All groups share one centre, and each spreads out both ways along 13 directions, with some noise.
(in the rows, 128 means zero)
Known rows, each followed by its group:
[115  76 130 118 122 138 116 159 152 121 117 108 126 113 109 121 122]	K_239
[160 128 103 104 149  73 100 119 135 157 113  96  92 117 138 150 153]	K_111
[109 143 155 149 104 166  89 142 102 118 104 110 170 139 117 156 137]	K_239
[113 128 124 110 146 124 123 137 128 111 153 121 117 131 127  74  99]	K_111
[171 132 147 162 126 165 115  82 156 116 124 144 164  98 122  89 141]	K_161
[139 132  99 145 121 122 130 156  88 117 110  92 138 108 105 142 164]	K_161
[141 101 162  96 162 154 122 115 122 132  73 110 132 136  90 143 118]	K_161
[ 92 141 154 135 116 161 179 168 147 147 118 119 107 106  88  95 159]	K_190
[134 105 151 252 125 163 127 141 146 131  96  99 146  98 127  96 115]	K_239
[101  83 110 143 141 129  88 152 107 122 116 103 137 123 109 118 113]	K_239
[ 97 135 126 142  77 129 185  81 106 134  75 152 145 135 159 132 119]	K_111
[114 131 110 145 139 130 132 135 137 120 126 147 104 157 124  74 119]	K_111
[110 141 124 141 100 104 133 170 195 117  50 102 129 127 175  80 144]	K_111
[152 130 128 114 142 110 140  95  95 141 132 138 153 149 156 109 125]	K_239
[179 168 102 128 115 124 125 126 117 101 137 142 123 137 169 157  97]	K_239
[115 169 103 147 117 139 112 126 129 108 105 164 151  92 123 201 152]	K_190
[ 94 110 167 156 138 141 139 151 145 119 100  77 125 102  87 118 129]	K_190
[109 121 121 119 122 100 112 124 147 131 143  82  73 104 109 113 120]	K_111
[102 124 118 140 127 171 133 144 115 176 139 158 126  73 105 122 139]	K_190
[145 143 165 130 112 159 119  90 103 137 151 104 119 122 106 141 105]	K_239
[130 151 131 110 133 145 138 110  78 157 197 148 113  95 128 169  92]	K_111
[113 108 145 144  99 147 103 159 156 119 118 103 121 147 129 124 113]	K_111
[136 148 143 132 142 148  92 139 134 110 145 107 158  95 111 115 142]	K_190
[114 138 139 205 105  80 130 143 168 102 116  79 101 147 182 125  97]	K_161
[133 124 100 155 100 143 142 142 131 111 116 139 129 118 135 114 121]	K_239
[100 103 108 104 100 118 163 124 124 114 143 144 138 117 135 112 123]	K_190
[156 147  83 133 139  94  78 104 112 106 156 131 121 109 165 145  89]	K_111
[ 80 143 182 112 152 150 123 135 117 106  35  93 166 150 108 128 117]	K_111
[ 82 150 158 159  73 155 139 123 165  71 137 113 147  98 116 126 119]	K_161
[112 159 145 110 134 130 117 111 114  81 135  73 147  78  72 116 152]	K_190
[131 170 122 120 136 141 117 154 134  89 111 107 177  62 138  97 137]	K_111
[154 125 132 111 109 155 115 125  98  96 119 115 197 107 136 116 125]	K_111
[142 128 157 145 184 124 121 112 141 195  84 113  80 109 112 149 123]	K_111
[100  95 120 138 152 112 109 155 149 136 102 113 132 109 125 117 133]	K_239
[146 151 132 174 121 122 165 145 139 135 109 126 115 152 159 102 131]	K_239
[140 146 142 120 140 137 117 111 102 133 117 111 119 126 157 113  61]	K_111
[142 135 170 123 113 142 133 145 170 164 122 105 112 113 137 136 135]	K_161
[132  91  90 121 158 114  97 135 141 121  99 174 160 160 153 103 131]	K_161
[131 159 128 193 119 156 114 101 105 170 132 149 125 100 151 125 103]	K_161
[146 109 119 138 118 108 166 135 135 131 107 146 149 135 173 160 125]	K_239
[132 117 112 135 107 119 153 137 120 153 117 102  97  85 135 136 113]	K_161
[127 114 113 129 115 168 125 142 115 145 103 151 129 124 118 120 121]	K_239
[ 98 104 120 150 122 126 117 123 104 133  80 128 163 147 143 103 129]	K_190
[ 96  90 159 108 107 112 145 112 152 107 105 122 145 172 149 119 105]	K_190
[154 133 132 147 100 166 147 129 105 126 190 137 163  74 125 148 135]	K_190
[141 178 147 110 135 136 113 124 129 136  83 116 132 145 119 138 164]	K_190
[122 159 155 124 119 102 105 121 161 119 155  79 132  79 148 130 127]	K_161
[167 124 134  73  88 105 177 114 107 112 132  92 152 132 138 129 158]	K_161
[117 159 129 121 115 101 158  95  99 136 106 142 158 139 187 130 115]	K_161
[117 144 169 171 129 142 152 128 163 156 143  93 102  69  97 109 151]	K_239
[122 131 156  90  67 119 156 143 111 117 148  82 160 138 161 121 129]	K_239
[108 105 107 124 147 135 112 107 102 110  97 127 127 127 107 105  93]	K_111
[124 118 126 119 147 121  94 119 133 117 120  97 126 101 117 111 109]	K_190
[164 155 120 112 123 135  95  75  90  85 151 103 151 103 114 108 115]	K_190
[174 124 116 122 130 111 127 136 103 121 110  81 134 113 137 134 125]	K_161
[108 148 114  87 141  96 130 138 114 185 126 130 121  95 146 145 154]	K_161
[109 119 192 131  88 171 154 104 144 133 168 124 158 119 123  85 116]	K_190
[124 146 113 177 128 110 133 155 125 109 115 107 128 150 114 124 175]	K_161
[125  97 152 147 107 104 166 104 109 120 142 104 152 151 136 137 134]	K_239
[ 76  88 100 116 131  98 126 123 129 156 107 165 137 136 152 143 127]	K_190

New rows, each followed by its group:
[130 120  95 142 118 132 113 142 112 105 102 145 147 149 147 134 115]	K_239
[131 117 100 113 101 146 133 125 127 111 106 163 159 124 140 122 132]	K_239
[120 118 129 136 133  98 116 109 162 120  75 122 155 124 154 131 140]	K_111
[113 201 127 163  86 137 141 120 115 113 123 128 128 126 142 132 142]	K_239
[134 135 125 158 137 134  91 107  93 107 121 126 151 148 124 138 117]	K_239
[100 113  93 125 123 114 108 153 127 118 128 152 149 146 134 125 156]	K_161
[105 134 143 140  85 136 183 145 127 137  51 119 156 109 163 148 127]	K_161
[107 121 162 139 148 148 128 127 151 119 109 135 182 105 114 131 151]	K_111
[151 154  76 121 160  81 117 114 108 122 137 144 131 103 176 126 106]	K_239
[138 163 125 112 150 116 102 109 131 122 143 124 145  89 132 132 139]	K_239
[143 172  90 180 158 126 129 136  96 116  99 137 120 118 145 112 107]	K_161
[179 154  85 150 133  98 133 112 135  68 158 142 117 123 146 149 115]	K_239
[133 142 103 116 134  89 120 103 125 131  94 104 104  98 129 158 134]	K_190
[123 126 159  99 136 124 143  70  86 162 126 138 147 166 128 118 137]	K_239
[119 113 113 148 101 150 165  84  89 140 127 157 103 145 102 121 115]	K_239
[100 140 123  97  85 144 124 115 133 123  92 149 150 136 143 127 131]	K_239
[133 133 140 144  83 171 122 118 160 107 108 124 170  82 136  91 126]	K_239
[126 163 120 120 101 101 105  91 131  84 120 119 126 148 162 134  98]	K_239
[126 100 150 126  80 178 132 104 132 114 123 136 158 117 114 127 116]	K_161
[143 127 118 111  96 114 155 103 120 116 139 126 116 134 154 128 100]	K_239
[ 85 119 124 140 138 133 122 115 142 130  97 160 134 121 135 123 106]	K_161
[107 109 178 151 137 125 155 164 181 158 108  99 121 113 118 138 162]	K_239
[138 149 117 139 150 111 109 172 126 154 125  99 142  84 126 136 183]	K_190
[121  78 106 154 146 131  93 137 151 105 109 127 146  95 110 129 123]	K_239
[119 132 135 105  99 151 107 185 171 134  98 106 112  96 143 133 108]	K_239
[150 131 116 172 125 160  82 114 114  94 108 129 129 152 119 123  94]	K_239
[125 124 120 117 132 117 126  99 117 121  96 114 148  94 119 132 141]	K_111
[164 114 128 138  98 146 109 117 113 109 136 113 152 146 112 120 147]	K_111
[156 127 153 151 183 136 104 128 148 151  92 132 130 159 129  87 133]	K_239
[113 134 116 104 151  82  99 143 158 113 119  97 122 103 141 119 132]	K_111
[148 144  92  87 114 143 116 101 144  91 138 172 159  75 127 151 141]	K_239
[131 157 183 148 143 133 121 140 162 126 141 120 129 175 137 106 134]	K_111
[106 146 100 134 119 107 134 145 168 106 123 141 138  72 136 146 158]	K_239
[121 110 122 111 113 101 132 121  92 113 137 110 133 167 142 148 109]	K_239
[144 141 131 162  81 156 109 123 145  68 122 113 126 143 125 155 100]	K_239
[111 114 104 102 134 127 135 122 117 138 118 136 106 126 117  90 116]	K_190
[ 99  99 117 168  99 136 114  93 116 126 128 126 130  95 125 130  97]	K_161
[182 121 139 150 123 149 132 110 125 146 126 116 125 132 113 115 146]	K_161
[144 103 100 120 110 154 138 154 152 121 101 164 174  88 147 111 143]	K_239
[138 173 128 115 115 150  87 138 139 114 104 125 122 138 145 120 108]	K_239
[105 169 151 100 114 141  94 153 105 143 141  85 140 105 124 131 133]	K_239
[135 139 149 137 110 105 178 110 163 171  98 107  88 134 135  88 166]	K_111
[143  85  93 101 165 121 108 162 117 134 120 148 150 115 130 150 131]	K_239
[118 164 140 104  91 121 136 124 119  81 176  90 146 116 136  87 120]	K_111
[133 118 138 140 143 133 114 149 163 158 112 128 123  95 141 142 125]	K_111
[108 105 162 165 137 136 124 121 142 165  75 117 161 123 149  84 131]	K_239
[ 80 133 107 106 149  96 135 152  92 145 135 116 130 151 111  64 174]	K_239
[145  93 127 106 114 150 171 114 146 131 115 164 154 134 118  89 159]	K_239
[103 116 123 117 161  79  76 129 171  97 115 113 163  96 134 164 156]	K_111
[ 97  88  77 130 114  94 130 131 111 134 138 133 164  75 156 119 136]	K_190
[ 84 141 172 100 157 125 146 135 114 162  85 110  99 159 124 133 100]	K_111
[105  80 114 153 102 110 161  95 137 121  86 151 148 140 154 136 118]	K_239
